There are 3 ways to turn a row about zero (a turn may also mirror it). The second row of each pair is the first, turned, with some noise. The first 21 pairs use one turn. New pairs use 2 turns, one after the other, and a turn may come again.
(in the rows, 128 means zero)
Known pairs, each followed by its turns in order:
[107 159 143 157  77  89]
[ 74 144 140 102 143  79] | Tukof

[142 113 104 120 124  78]
[ 99 119 156 154 133  96] | lom

[128 148 139 134 162  91]
[140 167 146 154 122 108] | lom

[102 156 127 168 155 130]
[128  97 168 114 109 105] | Tukof

[115 113  92  80  81 155]
[ 94 133 111 137 171 187] | Tukof

[ 90 105  90 176 143 128]
[166 163 165 114  94 150] | lelef

[116 129  96 110 132 140]
[150 143 113 124 139 151] | lelef

[116 147 121 144 116 125]
[143 123 114 138 145 120] | lom

[218 111 103  85 114 164]
[156 158  95 216 159 156] | Tukof

[110 146 101 124 109 145]
[135 107 115 141 155 148] | lom

[139 163 139 102 105 136]
[151 123 155 110 158 144] | lom

[104 154 150 123 157 135]
[163 155 125 139 117 148] | lom

[101 158 166 185 126 100]
[ 92 150 193 142 116 105] | lelef

[ 90 126 131  76 120 198]
[130 180  59 101 152 117] | lelef

[151 144 129 153 126 150]
[143 122 150 152 147 110] | Tukof

[143 162 137 118  62 129]
[154  97 145  95 180 116] | lom

[ 88  90 125 167 149 132]
[151 132 167  79 113 144] | Tukof

[ 92 160  89 145 138 110]
[141 163 166 142 143 165] | lelef

[193 106 120 122 139 101]
[148 175 111 171 103 124] | Tukof

[132 100 144 166 155 102]
[118 115 158 136  76 131] | lelef

[ 81 133 103  87  83 143]
[133 160 113  78 181 142] | lelef

New pairs, each followed by its turns in order:
[ 76 126 116 138 107 145]
[180 106 128 118 106 130] | lom lelef

[ 84 157 179 178  88 132]
[ 40 139 156 140 146 145] | lelef lelef

[176 122 125 169 139 158]
[123 189 138 140 126  97] | lelef Tukof

[151  55 112 149 139 102]
[164  72 120 173 122  98] | lom lom

[138 108  57 102 140  94]
[ 87 132 112  71 119 176] | lelef lom

[133  90 125 136 110 112]
[118 108 103  99 132 126] | lelef lelef

[134 150 166 157 187 119]
[101 102 166 111 130  71] | Tukof lom

[107 182 110 138 113 167]
[105 141 126 105  63 135] | Tukof lelef

[110 143 124 150 125 116]
[150 117 144 132 109 119] | Tukof lom

[107 113 169 122 193 134]
[153 102 122  89 191 124] | lom lom

[147 148 122 113  98 143]
[139 116 159 116  99 128] | Tukof Tukof

[131 133 134 166 119 143]
[143 129 106 120 108 102] | Tukof Tukof

[ 87  48 125 117 113 175]
[ 93  35 104 115 118 136] | lom lom

[138 185 144 197 137 158]
[103  93 132 202  85 135] | lom Tukof

[144 129 142  93 140 190]
[ 88 142 165 164  93 148] | lelef Tukof

[154 161 119 125 172 127]
[118 140  72 119 138 111] | lelef lom

[109  96 130 102 130 136]
[146 132 103 118 159 145] | lelef lelef

[110 152 136 116 118 170]
[160 119 125 164 142 150] | lom Tukof

[163 129 152 144 123 117]
[105 118  93 128 108 119] | lom Tukof

[109 170 136 160 106 100]
[138 149 135 161  81 106] | lom Tukof

[ 83  95 159 141 139 145]
[101  85 130 108 164 116] | lom lom

[110 166 156 103 123 126]
[126  99 108 156 119  97] | lom lelef

[143 126 139 106 101 121]
[121 141 116 160 143 136] | Tukof lom

[175 166 115 168 147 106]
[ 98 153 150 180 141 167] | lom lelef

[ 66 110  84 102 141 187]
[160 127  99 188 197 138] | lelef lelef

[102 165 110 176 195 110]
[162 146 186 191 154 124] | lom lelef

[ 71 161 154 183 146 105]
[110 160  53  84 120 131] | Tukof Tukof

[128 139 124 116 109 143]
[132 125 104 128 112 130] | lom lelef

[105 102 111 159 179 142]
[103 132 133 155 183 102] | lelef Tukof

[106 126 129 124 151 133]
[133 118 110 107 128 120] | Tukof lelef

[123 216 125 131 142 185]
[101 196 123 110 158 198] | lom lom

[141 101 108  73  69 136]
[147 129  97 156  85 191] | lelef Tukof

[171 108 136 135 131 175]
[100 181 122 104 137 119] | Tukof lom

[ 66 106 114 147 125 109]
[120  86  82 134 165 116] | lelef Tukof

